There are 9 hidden switches. A switch that is on adds its own fixed numbers to the row, and there is some noise. The rows also spread widely along 12 directions, which tell nothing about the answers.
(in the rows, 128 means zero)
Known rows, each followed by its switches (1 for on, 0 for off):
[138 111 123  75  88 154 129 116  83 162 107  87 135 138  83 142  76 106
 125 125 100 140  86 175 124 133 121] -> 0 1 0 0 1 1 0 0 0
[113 120 132 109 162  75 207 142 168 197 116 126 153 122 175 105 127 126
 105  84  63 145 136 100 154 170 151] -> 1 1 1 1 1 1 0 0 0
[ 71 139 151  97 167  94 172 101 171 179  90  41  91  67 149 117 115 104
 108 148 116 167 104 134 133 172 141] -> 0 1 1 1 1 0 0 0 1
[126  98 148 101 184 119 118 124  92 133  88 128 102 134  91 145  92 140
 173 168 162 116 104 161  95 118  79] -> 0 0 0 0 1 1 0 0 0
[132 104 167  87  88 125  87 129  84 132 136 133 102 101  90 102 112 101
 150 148 138 157  93 188 122 107  81] -> 1 1 1 1 1 0 1 1 0
[124 148 131 136 132  87 101 149 127 109 185 194 152 108 150  99 169  89
 113 110 122 172 161 119 154 153 137] -> 0 0 0 0 1 0 0 0 1
[134 104  98 114 112 133 159  62  75 138 159 139 126  86  55 150 112  92
  96 132 132  79 111 174 145 157 105] -> 1 1 0 0 1 1 1 1 1
[106 148 122 140 156  90 169 139 119 153 163 138 154  80 107 134 174 104
  73  67 107 152 139  80 169 113 114] -> 0 1 1 1 0 1 0 1 0
[100 114 154 126 100 133 116 115 114 134 114  79 113 106 143  88 134  93
 141 170  94 168 111 178 125 205 142] -> 0 0 0 1 1 1 1 1 0
[147 117 145  84 120 121 141 142 112 162  88 118 119 155 120 135  79 149
 136 126 116 126 110 144 130  95 127] -> 0 0 0 0 0 1 0 0 0
[181  94 143  90 160 122 153 133 109 192 181  90 178 125  94 148 195  91
  94  90  58 117  87 121 173 134  97] -> 0 0 1 1 0 1 1 1 1
[144 129 147 140 169  88 180 138 169 192 166 121 143 142 139 134 169 120
 133 101  83 130 134 102 174 136 128] -> 0 1 0 1 1 1 0 0 1
[149 132 179  80 110 101 124 143 138 154  82  84  96 142 147  98 130 128
 130 167 127 150 104 139 162  80 143] -> 0 0 0 1 0 0 1 0 1
[111 129 124 168 152 138 111 105 152 114 179 129 112 121 150 112 145  94
 154 146 113 167 150 126 143 215 132] -> 0 0 0 0 1 0 0 0 1
[146  82 114 104 137 127 170 122 149 195 165 102 125 126 133 138 102 124
 132  98  78 139 102 131 128 171 120] -> 0 1 0 1 1 0 1 1 0
[168 111 157 131 107 102 131 118 157 144 175 166 109 154 148 111 138 139
 154 144 122 102 143 164 153 135 134] -> 0 0 0 1 0 0 1 0 1
[152 129 125 145 100 110 140 125  61  91 105 186 158 149 101  94 124 131
 112 130 124 113 164 131 157 116 124] -> 0 0 1 1 0 1 1 0 0
[104 117 156 166  97  90 126 147 118 126 159 175 120  88 124  86 100 137
 151 103 127 141 167 149 121 142 111] -> 0 1 1 0 0 0 1 1 0
[ 76 149  88 116 141  99 190 103 104 151  95 137 135  90 113 149  43 111
  94 115 121 152 137 126 126 164 149] -> 1 1 0 0 1 0 1 0 0
[174  83 148  92  51 122 104 129 123 116 156 142  79 106 108  81 124 153
 138 111 165  93 121 174 124  74 101] -> 0 0 0 1 0 0 1 0 0
[127 128 128 119 133  86 172 135  47 144  66 181 193 163 131 120  61 125
 120 141  72 142 148 155 126 177 153] -> 0 0 1 1 1 1 1 1 0
[159 137 115 115 155 112 144 106 109 126 139 160 107 131  89 147 146 127
 104 131 170 107 136 105 178  68 110] -> 0 0 0 0 1 1 0 0 1
[161  76  76  87 140 115 163  69 122 136 137 189  96 143 146 106  88 126
 107 167 124  98 117 161 133 205 148] -> 0 1 0 1 1 1 1 1 1
[125 114 158  85  93 122  88 136  92 139 122  92 145 109 113  97 121  73
 135 159  96 174  93 186 119 167 124] -> 0 1 0 0 1 0 1 0 1
[111 155 153 105 148  89 141 122 110 143  95 130 119 118 109 143 133 121
 121 153 154 133 118 152 141  94 126] -> 0 0 0 1 1 1 0 0 0
[154 145 179 126 143 127 111 138 102 155 121 104 131 184  83 158 125 112
 183 173 116 152 105 149 162  78  93] -> 0 1 0 1 1 0 0 0 1
[ 94 163 170 134 177 121 128 105 106 160  90 108  92 155  95 179  73 114
 174 217 132 171 108 157 148 126 119] -> 0 1 0 0 0 1 1 1 1
[155 116 106 145 213 116 162 121 118 162 158 158 171 175 118 168 130 106
 136 131  81 134 128  95 159 173 118] -> 0 1 0 0 1 0 0 1 1

New rows, each followed by its switches (1 for on, 0 for off):
[125 122 116 174 151 143 150  98  82  89  67 114  87 146 104 103 110 139
 150 184 153 134 148 104 156 133 114] -> 0 0 0 1 1 1 1 1 0
[124 128 124 128 159  89 187 144 140 175 111 132 135 135 154 129  80 144
 129 104  85 147 154  93 146 153 148] -> 0 0 0 0 0 1 1 0 1
[149 158 110 119 117  96 131  91 126 110 159 214 107 145 123 129 132 112
  98 152 165 128 147 138 181 103 150] -> 0 1 0 1 1 0 0 0 1
[ 86 110 144 116 130  89 169 118 167 180 149  96 119  53 140 101 141 118
 103  86 111 123 129 148 122 175 129] -> 0 1 1 0 1 1 0 0 0
[106 139 130 109 138 129 108 133  98 125 135 100 123  88  85 131 151  85
 104 127 136 175 102 120 146 109 103] -> 0 1 0 0 0 1 1 0 0
[126 113 145 132  87 151 102 121  70 106 119  86 137 110  90 100 150  91
 121 151 109 137 110 166 140 154 117] -> 0 0 0 0 0 1 1 1 0
[152  97 153 102 164 110 139 147 150 163 122  59 106 113 138  89 182 103
 125 144 106 163  91  93 167 120 108] -> 0 1 0 1 1 0 1 1 1
[ 81 172 151 159 111  97 123 133 105 144 175 132 181  96 126 147 145  72
 114 117  74 183 136 162 139 191 153] -> 0 0 0 1 0 0 1 1 0
[130 108 116 112 160 110 160 103  90 137  97 147 165 145 114 142 103 120
 124 150 109  95 124 169 117 184 137] -> 0 0 0 0 1 1 0 0 0
[103 142 180 174 121  90 138 119 119 136 113 188 118 151 132 115  94 147
 171 167 127 115 166 179 140 142 137] -> 0 1 1 0 0 1 0 1 0
[147 141 112  60 179  56 183 128  86 181 107 207 180 156 116 183  73 110
  84 137  96 127 103 139 150 117 145] -> 1 1 0 1 0 0 1 1 1
[124 111 186 158 147  64 139 161 156 165 144 168 120 141 173  89 115 140
 196 153  98 153 153 154 127 164 126] -> 0 1 0 1 1 0 1 1 1
[145 107 122  87 148  73 165 121 101 139  95 157 146 118 121 124 100 131
  97 136 133  87 125 149 124 129 137] -> 0 0 0 0 0 0 1 0 1
[ 95 178 155 116 118  69 113 119  72 102 114 166 136  84  90 128 147  91
  94 166 165 143 135 173 148 100 132] -> 0 0 0 1 0 1 1 0 1
[149 122  91 117 162 104 171 104 135 145 149 162 131 135 137 121 149 104
  83 129 116 130 137  94 183 153 148] -> 0 1 0 0 1 1 1 0 1
[126  83 163 109 190  83 146 196 133 177 114 106 159 118 150 102 107 139
 173  88  64 159 125 111  88 170  98] -> 0 0 0 0 0 1 0 0 1
[121 105 106 112 118 143  73 140 105  75 148 141 101  90 137  72 135  99
 115 121 137 186 124 111 118 163 114] -> 0 0 0 0 0 0 0 1 0
[134 102 114 115 157 119 137 100 116 114 101 172  76 152 135 112  79 134
 152 191 152 139 120 138 133 150 118] -> 1 1 0 1 1 0 1 1 0
[136 163 151 100 129  66 150 149  86 136  78 189 156 157 125 112 106 126
 104 137 115 150 144 124 169  83 145] -> 0 1 1 1 0 1 0 0 1
[113 116 164 136 155 122 125 103  76 132  93  96  96 110  63 146  84 131
 188 184 155 123 116 179 104 128  72] -> 0 0 0 1 1 1 1 0 1
[154 109 134 117 133 138 100 112 121 108 133 161  75 160 137 104  79 139
 169 171 139 161 138 136 138 141 110] -> 0 0 1 1 0 0 1 0 1
[157 118 146 122  51 138 134 134 155 150 170  77  96 110 137  83 147 121
 119  88 100 146 130 119 172 111 136] -> 0 0 0 1 0 0 1 0 1
[142 100 118 113 153 156 157 126  94 168 130  47 176 127 107 135 143  73
 108 113  36 157  92 103 161 194 117] -> 1 0 0 0 0 1 1 1 1
[131 121 153 142 138  79 184 112  93 158 132 151 190 108 109 124 153 104
  92 122  79  78 145 157 163 170 135] -> 1 0 1 0 0 1 1 1 1
[129 150 166  97 138 112 131 118 116 165 119 115 122 141 121 158 121 109
 117 162 117 157 100 156 163 105 135] -> 0 0 1 1 0 0 1 1 0
[ 91 175 166 178 199  66 197 128 126 159 108 108 161 109 102 151 154 110
 119 133 108 135 153  85 186 111 113] -> 1 1 1 1 0 0 1 0 1
[152 129 118 124 195 123 141 107  71 123 114 144 145 152  71 173 116 105
 137 165 140 124 121 112 158 106  88] -> 1 0 0 0 1 0 1 0 1
[153 123 131 121  71 131 124 107 117 120 146 156 100 142 121  99 132 110
 123 154 133 133 121 156 176 116 135] -> 1 1 0 1 1 0 1 1 0
[159 145 115 144  63 163 128  98 105 140 178 155 129 178 113 158  91 116
 127 125  97 139 140 150 177 134 157] -> 0 0 0 0 0 0 1 1 0
[162  87 109 150 147 122 148 136 117  94 125 115 130 122 136  63 162 126
 123 117 110 126 149  72 151 155 112] -> 0 0 0 1 0 0 1 0 1
[124 157 144  87 126 142  79 132  78 127 126 124 115 139  93 158 123  90
 128 157 129 194  86 151 148 100 112] -> 0 0 0 1 0 1 0 1 0
[121 138 129 123 171  94 157 106  84 124  85 126 174 131 116 127 154  91
 101 165 106 122 126 142 148 172 144] -> 0 0 0 1 1 1 0 0 1
[132  89 142  90 206 115 149 128 187 179 149  79  85 106 160 130 141 122
 141 128 100 150  89 104 134 163 105] -> 1 0 0 1 0 0 0 1 1
[149 120  97 101 162 138 154 134 158 176 157 102 131 152 152 141 134 101
 104 107  83 185 106  74 177 147 142] -> 0 1 0 0 1 0 1 0 0
[101 134 122 131 184  95 135 102 129 124 160 157 113  78 122 129 151 102
 101 136 146 146 146 117 148 161 116] -> 0 0 1 0 0 1 1 0 1
[146 110 149 173 129 150 148 116  93 154 144  82 136 155  62 157 120 121
 181 141 100 117 115 147 145 128  82] -> 0 1 0 1 1 0 1 1 0
[173  83 134 123  88 154 136  99 157 148 175 119 103 160 131 108 148 132
 143 128 101  88 111 169 150 158 128] -> 0 1 0 1 0 1 0 0 0
[105 149 130 122 206  74 173 106 142 168 139 165 134 132 115 194 111 125
 125 152 137 123 118 144 135 131 128] -> 0 1 0 1 0 0 1 0 0
[131 163 143 144 110  82 199 115  77 176 132 128 186 111  62 155 137 108
  86  91  99 104 149 129 189  86 124] -> 0 1 1 1 1 1 1 0 1
[113 141 125 168 175 127 182 104 151 137 104 114 129 165 164 103 120 111
 134 153  63 163 153  82 186 208 153] -> 1 1 1 1 0 1 0 0 1
[ 97 158 192  81 137  70 103 158  92 155 140 115 172  66 105 129 191  60
  97 131  98 166  87 178 137 123 116] -> 1 0 0 1 0 1 0 1 1
[156  94 104 158 100 124 153 111 106 121 178 183 155 122 121  83 159 116
  99  85 101  98 162 125 165 169 125] -> 0 1 1 0 1 1 0 1 0
[150 133 148 100 147 117 170 130 112 208 154  78 182 141  88 178 147  82
 114 104  52 135  82 133 172 127 114] -> 1 1 0 1 1 0 0 1 1
[151 107 145 100  80 141 107 147 165 147 176  91 121 125 169  84 163 104
 121  95  78 165 109 137 146 162 147] -> 0 0 0 1 0 0 0 0 0
[153 120  97  93 200 121 168 119 129 160 116 114 144 158 145 142 135 104
 103 132  86 159 110  82 167 166 139] -> 0 0 0 1 1 1 0 0 1
[ 95 129 201 150 138  74 160 169 142 155  92  74 143  80 146  65 165 121
 138 106  89 140 151 111 147 133 118] -> 1 0 1 0 0 1 0 0 1
[128 128 130 140  87  95 189 115  86 166 147 118 146  73  60 156  84 139
 107  68 119  83 140 147 131 102 110] -> 0 0 0 1 0 0 1 1 1
[134 117 174 182 122 146 120 152 103 117 109  77 164 161 132  66 192  97
 156 149  55 163 132 113 173 174 118] -> 0 1 1 1 0 1 0 1 0
[159  75  83 163 199 140 161  96 135 122 166 167 126 168 146 105 122 125
 150 139  80 131 154  89 150 237 111] -> 0 1 1 1 0 1 1 0 1
[135 153 138 143 156 103 161 104  67 141 110 146 178 149  80 165 141  99
 107 157 110 102 135 148 169 134 135] -> 0 0 0 0 1 1 0 1 1
[138 115 133  89 177  78 171 115 111 149  65 166 120 156 130 120  88 130
 132 187 131 109 120 141 146 127 132] -> 1 1 0 0 1 1 1 0 1
[122 126 180 120 125  71 155 147 186 164 115 115 127 129 200  81 142 133
 137 138  88 133 139 151 140 170 174] -> 0 0 0 1 0 0 0 0 1
[124 121 188 149 179 118 126 156 107 164 122  82 161 134 110 133 171 105
 162 133  89 155 117 125 149 136  89] -> 0 0 1 0 1 1 0 1 0
[130  97 185 103 141 115 109 135 133 150 156  66 102  66 105  87 198  92
 141 129 126 149 100 144 147 118  67] -> 1 0 1 1 1 1 1 0 1
[102 118 151 147 133  72 174 128 128 168 167  89 145  33 103 119 169 108
 104  84 116 110 135 139 130 148 108] -> 0 0 0 1 1 0 1 1 1
[116 135 122 129  94  79 147 117 124 131 177 170 151  68 138  74 173  83
  71  96 106 147 157 139 165 174 147] -> 0 1 1 1 1 1 1 0 1
[103 134 180 125 116  87 156 142 151 168 105  78 109  87 148  84 141 117
 137 131 109 148 137 135 154 132 138] -> 1 0 0 0 1 1 1 0 1
[149 124 137 136 130 113 138 119 144 128 148 120 152 137 158  91 190  92
 107 134  95 127 140 122 175 175 156] -> 0 0 0 0 1 0 0 0 1
[ 94 146 152  88 165 101 144 111 129 182 136  95  86  74 104 166 113  99
 125 147 133 170  93 145 144 120 107] -> 1 0 0 1 1 1 1 1 1
[104 136  99 184 155  89 176 107  81 130 203 170 171  52  66 154 143  93
 104  69 118 117 165 115 140 167  91] -> 1 0 0 1 1 0 1 1 1
[139 165 112 128 159 107 153 116  91 136 151 170 160 136  68 201 124 120
  94 101 147 108 133 113 164  66 116] -> 0 0 0 0 0 0 0 0 0
[ 80 159 153 158 129 111 116 125  95 122 154 133 134  78  74 155 136 109
 136 111 146 140 142 155 123 120  98] -> 0 0 0 0 0 1 0 0 0
[ 95 133 142 119 172  77 139 140  76 140 105 159 191 127 125 134 131  85
 118 161  77 158 111 168 117 198 140] -> 0 1 0 1 0 1 1 1 0
[ 95 143 114 139 108 123 170  75 102 152 154 113 147  82  80 171 120 104
  83 107 115  88 125 177 135 169 145] -> 0 0 0 0 0 1 0 1 0
[146 100 128  86 137 124 168 102 124 146  78 103  87 131 107 131  59 154
 136 143 144  85 110 140 125 105 114] -> 1 0 0 0 0 0 0 0 1
[119 119 121 125 220  92 143 156 109 153 147 121 165 103 118 134 159  82
 116 125  96 181 112  79 147 158 101] -> 0 1 0 0 1 0 1 1 1
[117 163 167 110 213  74 125 160  53 151  66 183 165 174 116 162  78 108
 154 189 109 200 133 125 146 111 116] -> 0 0 1 0 1 1 1 1 1
[156  72 104 102 150 141 165  74 150 154 150 127  82 130  93 160  87 158
 136 130 156  50 104 161 110 135 101] -> 0 1 0 0 0 0 0 0 0
[133 106  91 103 137 101 168 103 115 142 125 172 107 120 135 114  78 126
 101 134 113 133 129 131 135 174 144] -> 0 1 0 1 0 1 1 1 1
[152  98 121 116 129 110 144 156 123 153 145 154 143 155 162  87 111 117
 136 116  56 171 131 111 146 186 140] -> 0 1 0 1 0 1 1 1 1
[129 128 190 103  81  96 110 180 130 154 121 116 149 121 168  58 140 110
 132 101  68 178 138 141 145 141 145] -> 0 0 1 0 0 1 0 0 1
[128 124 151 170 104 137 141  84 140 134 165 101  75 104  88 129 157 136
 152 140 162  94 140 159 158 112 104] -> 0 0 0 1 1 1 1 0 0
[174 127 101 131 146 155 123  96  82 108 148 205 130 212 114 155 112 112
 141 177 106 136 126 130 179 151 130] -> 1 0 0 1 0 1 1 1 0
[130 102 184 160 172  86 125 159 107 116 104 132 134 118 125  75 156 137
 172 150 124 125 157 121 131 132  85] -> 0 0 1 0 0 1 1 0 1
[100 159 163 137 105  97 154 123 102 197 173 131 177 103  86 188 121 103
 126  91  89 120 128 193 134 136 131] -> 0 0 0 0 1 1 0 1 0
[194  99 133  57 116 160 132 135 126 176 131 117 141 200 143 129 113 119
 122 111  63 141  90 127 175 120 133] -> 1 0 1 0 0 1 0 0 0
[147 125 157 119 146 130 114 141  79 110  62 120 166 188 144  87 127 104
 142 181  73 159 128 130 159 168 141] -> 0 0 1 0 0 1 0 0 1
[144 139 165 158 119  95 151 138 145 147 149 133 131 137 141  98 174 127
 143 119 107 128 159 123 176 122 136] -> 0 0 0 1 1 1 0 0 1
